There are 4 ways to turn a row about zero (a turn may also mirror it). The second row of each pair is the first, turned, with some noise. The first 36 pairs use one turn. New pairs use 3 turns, one after the other, and a turn may come again.
Some pairs, each with its turns in order after it:
[ 0.83 -1.08  0.20  0.64 -0.05  0.97  1.39  3.52]
[ 2.17  0.65  0.70 -2.11 -1.94 -1.18 -0.90  1.40]  Q469

[ 1.28  0.50 -1.11  1.20  2.51  1.38  1.71 -0.56]
[ 1.75  2.65 -0.62 -0.19  1.50  0.94 -1.14  0.43]  Q469

[-1.07 -1.56  0.33 -0.63  2.10  0.32  2.28  0.02]
[ 3.06 -0.01 -0.15  0.86  1.33 -0.85  0.33  0.85]  Q469

[-0.28 -4.48  1.58 -2.64 -0.58 -0.45 -0.28 -2.38]
[ 2.55  0.01  2.70 -1.13  3.99 -1.62  0.72  0.01]  Q504

[-0.77 -1.01 -1.92  2.53  2.31  1.93 -2.14 -0.22]
[ 0.92  2.24  0.15  0.61 -1.71  1.84  2.15 -3.03]  Q504

[ 0.22  0.88 -1.16 -0.29 -0.08  0.36  0.14  1.27]
[-0.50  1.00  0.37  0.02 -0.21 -0.46 -0.72  1.21]  Q469

[ 1.68 -1.48  1.79  1.59 -4.52  1.46 -0.91  0.91]
[ 2.18  3.06 -0.45  1.11  1.50 -1.01 -2.05  3.32]  Q386

[ 0.10 -1.61  1.19  1.45 -1.66  0.62 -1.61 -0.43]
[ 0.04 -1.44  0.63 -0.90 -1.21 -0.03  0.00 -2.77]  Q469

[-1.61 -2.41  1.56  0.15  0.26 -0.03  0.26  0.87]
[-1.27  2.41  1.56 -0.59  0.68  0.40  0.50  0.23]  Q386

[-2.37  1.87 -0.63  1.03  0.97  0.40 -1.51  0.97]
[-1.33 -2.34  0.13  1.09 -1.97 -0.35  0.94 -0.02]  Q231

[-1.84  1.89  2.30 -3.32 -3.65 -1.61 -1.50 -0.16]
[ 0.26 -0.13  0.19  3.56  1.69 -0.84 -0.04  5.04]  Q231

[ 2.76  2.02 -0.83  1.12  0.34 -0.48 -1.05 -3.94]
[ 0.62  1.32  1.44  0.89 -1.16  0.95 -4.65 -1.64]  Q504

[-0.28 -1.25 -1.80 -0.53 -2.55  1.67  5.20  1.35]
[ 1.75  2.26  4.97 -1.49 -0.61  1.29 -2.39  0.36]  Q231

[-2.43  0.22 -0.24  0.98  1.61 -0.26  1.04  1.37]
[-0.92 -0.65  0.63  0.62 -2.77  1.90  0.32 -0.51]  Q231

[ 2.73  0.64  0.18  1.05 -2.55 -1.30 -0.89 -0.37]
[ 1.84  0.02 -0.78  3.02 -0.01 -0.55 -1.79  1.00]  Q386

[ 0.34  2.33 -0.98 -1.94 -2.60 -0.64  2.80 -0.09]
[ 0.90 -1.20 -1.44 -1.32 -1.01  0.85 -4.09 -1.06]  Q386

[ 1.70 -0.07 -3.04 -1.52  1.27  0.09  1.10 -0.19]
[-1.28 -0.23 -1.31 -1.02  1.03 -0.48 -1.28 -3.25]  Q504

[-1.49 -1.85  1.15  0.42  0.65 -3.14 -1.51  0.91]
[ 1.81 -1.19 -0.49  2.31  2.12  1.37  1.61  0.91]  Q504

[-0.52  0.04  0.07 -0.46 -0.12 -2.04  0.66 -0.72]
[-0.72  0.07 -0.08  0.81 -0.28  1.23 -0.88 -1.47]  Q386

[-0.78 -2.63  0.68 -1.16 -0.84  2.59  1.54  2.79]
[ 0.55  2.71  1.70 -3.31 -0.78 -0.09 -0.36  1.94]  Q386

[ 1.22 -0.45  0.53  0.90 -0.12 -2.85  0.60  0.51]
[-0.05  0.69  1.30  2.33 -0.65 -0.16 -1.16 -1.34]  Q386

[ 0.97 -0.44  2.96 -0.20 -0.49 -2.28  1.02 -0.49]
[ 1.79  1.88 -1.84  1.79  0.89  1.06 -0.29  0.41]  Q231

[ 1.27 -0.56  1.72  3.52  0.00 -0.01  0.42  1.60]
[ 1.56 -0.87  0.17 -3.78 -0.32  1.10 -1.67 -0.60]  Q469

[-1.01  2.62 -2.84 -1.59 -0.02 -3.15  0.52 -0.40]
[-1.21 -2.79 -2.15 -0.81  1.05  2.75 -2.41 -0.55]  Q504

[ 1.04 -0.04  2.75  2.74  1.08  1.15 -0.06 -0.95]
[ 0.27 -0.04 -1.09  1.75  1.13  0.11  0.09 -3.84]  Q231

[ 1.82 -1.74  2.27 -0.10 -1.09  2.17  1.38  2.07]
[ 1.06  2.38  2.39  0.26  2.43  0.74  1.67 -1.68]  Q231

[ 2.18 -0.88  1.29 -1.88  1.74 -2.70  1.82 -2.59]
[ 2.12  1.03 -3.51 -1.41  1.72  2.33 -1.56  0.55]  Q231

[-0.46  0.74  1.55  1.59  1.93  0.54  2.12  1.17]
[ 2.09  0.26  0.51 -2.15  2.14  0.15 -0.23  1.21]  Q469

[ 2.92 -1.48  1.33  0.09  0.82  0.49  0.66  0.02]
[2.50 0.21 2.42 0.67 0.27 0.11 0.40 0.52]  Q386

[-1.55 -0.70 -2.55 -0.62  1.03  0.16 -0.67  0.83]
[-0.24 -0.01 -1.31 -1.23  0.95  1.81  1.64 -1.81]  Q504

[ 1.71  1.12 -0.14 -0.91  0.61  1.55  0.93  0.12]
[ 0.08  2.36 -1.19 -0.49  0.05  0.12  0.79  0.80]  Q469

[-3.22 -1.66 -0.09  1.03 -2.21 -0.83 -0.01  2.62]
[-2.79  3.69 -0.77 -0.80 -0.37 -0.82 -1.48  0.74]  Q386

[-0.95  2.56 -0.90  2.50  0.93 -1.21  3.53 -1.39]
[-0.01 -3.57  0.01  0.45 -3.48  0.58 -1.67 -0.93]  Q504

[ 1.74  1.61  2.00  0.77  0.06  1.25  0.83 -0.42]
[ 1.98 -0.90  0.18  1.25  1.80  0.17  0.23 -1.99]  Q231

[-0.32  2.45 -0.78  0.23 -1.46 -0.23  0.90 -0.86]
[-2.53  0.51 -0.43 -0.15  1.29 -1.10 -0.88  0.14]  Q469

[-3.28  1.06  1.02  3.42  0.75  0.99 -1.81  0.74]
[ 1.55  0.43 -0.07  0.87 -3.34  2.74  2.57  1.31]  Q504

New pairs, each followed by its turns in order:
[-2.86 -3.02  1.53 -1.64 -0.04 -1.09  1.45  1.53]
[-0.67  3.08 -1.07  2.71  0.91  1.22 -1.07 -2.68]  Q231 Q231 Q231

[ 1.04  2.33  3.58  2.83 -0.28 -3.30 -2.22 -0.39]
[-2.61  0.24 -0.39 -1.25  4.61  0.53  2.19 -2.99]  Q386 Q469 Q231

[-1.60 -0.80 -0.14  0.86  0.48  0.25  0.79 -0.17]
[-0.70  0.01 -1.22  1.02 -0.22  0.32 -1.11  0.52]  Q504 Q469 Q469

[ 2.28  3.87  0.02  0.17 -3.04  1.50 -1.36  1.40]
[ 1.69  1.14  2.27  4.23 -2.17 -1.79 -0.31 -0.32]  Q386 Q386 Q231

[-0.78 -1.73 -0.42  1.06  0.26 -0.07  1.22 -2.38]
[ 0.93  0.01 -0.76  1.50 -1.78  1.45  1.35 -1.21]  Q386 Q231 Q469

[-2.40  1.83  1.39  2.08  2.93  0.30  1.60 -1.74]
[ 1.03  2.37  1.09  1.29  2.59 -1.81 -2.12 -2.05]  Q386 Q504 Q504

[-0.10  1.67 -1.58 -1.60 -3.69  1.79  1.36 -0.92]
[ 0.31  2.70  3.41 -1.48  2.22  1.10  0.05 -0.11]  Q231 Q469 Q231

[ 3.47 -2.00  0.02 -0.34  1.54 -0.98  0.49  1.24]
[ 1.21 -0.17  3.04  0.03 -1.13  1.72  1.16  2.10]  Q231 Q231 Q386

[-0.12  0.30 -1.43 -2.03  1.43  0.97 -1.75  0.86]
[ 0.46 -2.16  0.45  1.09 -2.35 -0.06  0.57 -1.04]  Q504 Q469 Q231

[-1.62  0.90  0.54  0.03  2.23  1.47  0.45 -0.56]
[-0.12 -1.47  1.83  1.06  1.01  1.21  1.41  0.33]  Q504 Q504 Q469

[-2.81  0.01 -2.21  2.46 -0.88  0.22  4.10  0.41]
[-1.10  2.89 -0.75  1.68 -3.45  0.70 -0.54 -3.38]  Q469 Q504 Q504

[ 0.42  0.23 -0.42  1.35 -0.54  1.65 -0.10  1.70]
[-2.24  0.15  0.99  1.11 -0.04  0.89  0.49 -0.67]  Q504 Q469 Q386

[-0.61 -0.24  2.21 -1.30 -1.14 -3.92  1.94  0.95]
[-1.92 -1.46 -0.60 -3.09  2.44 -2.38  0.43  0.46]  Q504 Q386 Q469

[ 0.49  0.76  1.20 -2.32  0.33 -0.29  0.38  1.04]
[-1.38  1.11 -0.94 -0.91 -0.98  0.48  0.74  1.59]  Q231 Q469 Q469

[ 0.64 -0.37  1.64 -2.68  1.33  1.28  0.93 -0.67]
[ 2.79 -0.19 -1.80 -0.28 -1.10  0.69  0.48  1.67]  Q386 Q504 Q231

[ 0.62 -0.78 -1.17 -0.86 -1.06 -0.96  0.19 -0.29]
[ 0.60  0.13  0.01 -0.13  0.72  0.88 -0.06 -1.85]  Q504 Q469 Q231

[-0.23 -0.54  0.76 -1.41 -0.82  3.83 -2.83 -1.46]
[ 1.38  4.16  0.85  2.67  0.02  1.40  0.26 -0.81]  Q469 Q231 Q504

[-0.74 -1.14  2.00  1.36  0.43 -2.36 -1.38 -0.06]
[ 1.23  2.29 -2.12  0.99  1.36 -0.32  1.33  0.07]  Q386 Q231 Q386

[ 2.02  0.83 -1.01 -1.36  1.65 -0.22  0.98 -2.86]
[ 0.98  2.10 -0.67 -1.79 -1.02 -0.24 -2.44  1.89]  Q469 Q386 Q231

[ 0.22 -0.35  1.16  0.98 -2.43  0.37 -0.09  0.86]
[-1.77 -1.39  0.43  0.70  0.26 -0.78  1.71 -0.15]  Q504 Q504 Q504

[ 1.43 -0.86  0.74 -2.42  3.00 -1.72 -0.30 -0.84]
[ 1.28 -0.18 -1.30  1.44  3.43  0.48 -1.09  1.17]  Q469 Q231 Q231

[ 0.38 -1.74 -0.10 -0.12  0.38  0.88  0.86 -0.79]
[ 0.09  1.00  0.76 -1.52 -0.71  0.71  0.98 -0.31]  Q231 Q386 Q386

[-1.24  1.20 -2.08 -1.07 -3.38 -0.15 -1.20  1.98]
[-1.36 -3.13 -0.46  1.14  1.19 -0.41  1.18  2.92]  Q386 Q231 Q504

[-0.10 -3.52 -0.25 -1.40  2.42  1.03  1.68  1.50]
[-1.17 -0.72  0.25 -1.08 -2.39  1.37 -1.56 -3.44]  Q386 Q469 Q386

[-0.52  2.83 -1.32 -0.84  0.08  0.11 -0.98  2.67]
[ 0.71 -0.58 -1.60  3.68 -1.13 -0.78  0.79 -0.42]  Q504 Q469 Q231

[ 1.68  2.05  2.14 -1.43 -1.36 -2.18 -0.24 -1.30]
[-1.22 -1.53 -0.86  0.27 -1.67 -1.42 -3.07 -1.40]  Q231 Q504 Q231

[ 2.34  1.46  0.74  1.18  0.87 -0.32 -0.08  2.32]
[ 1.11  0.97  1.75 -0.77  0.49 -1.98  0.02 -2.69]  Q504 Q504 Q469

[-0.36  0.98  0.34 -0.50 -2.83 -3.34 -3.48  1.18]
[ 0.64 -2.24 -1.04 -0.68  0.19 -4.93  1.17  0.38]  Q469 Q504 Q504

[ 0.94  0.55 -2.13 -2.95 -0.30  1.27  0.40  2.67]
[-0.42  1.44 -1.47 -0.47 -2.94 -3.15 -0.18 -0.46]  Q231 Q231 Q504

[ 0.36  0.01  1.02  0.51 -0.53  0.27  2.35  0.31]
[ 0.77  0.71 -0.94 -2.17 -0.37 -0.56  0.46 -0.62]  Q386 Q469 Q386

[ 2.54  2.37  1.93  0.69 -2.65 -1.76  1.06 -0.14]
[ 2.52  1.12 -1.29 -2.43  2.09  0.74  0.91  2.57]  Q386 Q469 Q386

[-0.61 -0.35 -2.71 -1.04  2.07  0.20 -2.21  2.89]
[ 2.03  2.44 -2.60 -0.33 -2.87  0.23  0.35  1.46]  Q231 Q469 Q231

[ 0.05  1.18 -0.41  1.69 -0.39 -0.03  0.72 -0.51]
[-0.94  0.76  1.48 -0.03 -0.37  1.19 -0.39 -0.23]  Q469 Q386 Q231

[-2.64  2.06  3.25  2.35  1.28 -1.97 -0.16 -1.24]
[ 3.06 -3.38  1.37 -2.55 -1.90 -1.04 -0.22 -1.41]  Q386 Q386 Q504

[ 1.04 -0.52 -3.28 -2.41  3.96  4.86  0.35 -2.95]
[ 0.25 -5.85 -1.59  4.03  2.26  1.20  2.24  2.10]  Q386 Q504 Q469

[-3.28  0.80  0.52 -1.02  2.19  1.75 -0.31  2.32]
[-1.46 -0.14 -2.27 -1.47  2.60 -2.76  0.14 -0.99]  Q469 Q469 Q504

[-4.02  0.71  0.27 -2.34  1.24  2.32  1.83 -0.48]
[ 0.89  1.69 -2.51 -1.86  0.32 -1.32  4.13  0.40]  Q386 Q231 Q504

[-0.23  1.51 -2.32 -1.69  2.61 -1.21  0.02 -0.65]
[-3.03  1.43 -0.42 -1.51 -0.08 -0.41 -0.02  2.10]  Q231 Q386 Q504

[ 1.44 -3.44  1.96 -0.69 -2.04  0.11  0.19 -1.82]
[-2.78 -0.38  0.46  1.78 -1.77  1.98  1.95  1.61]  Q469 Q231 Q469

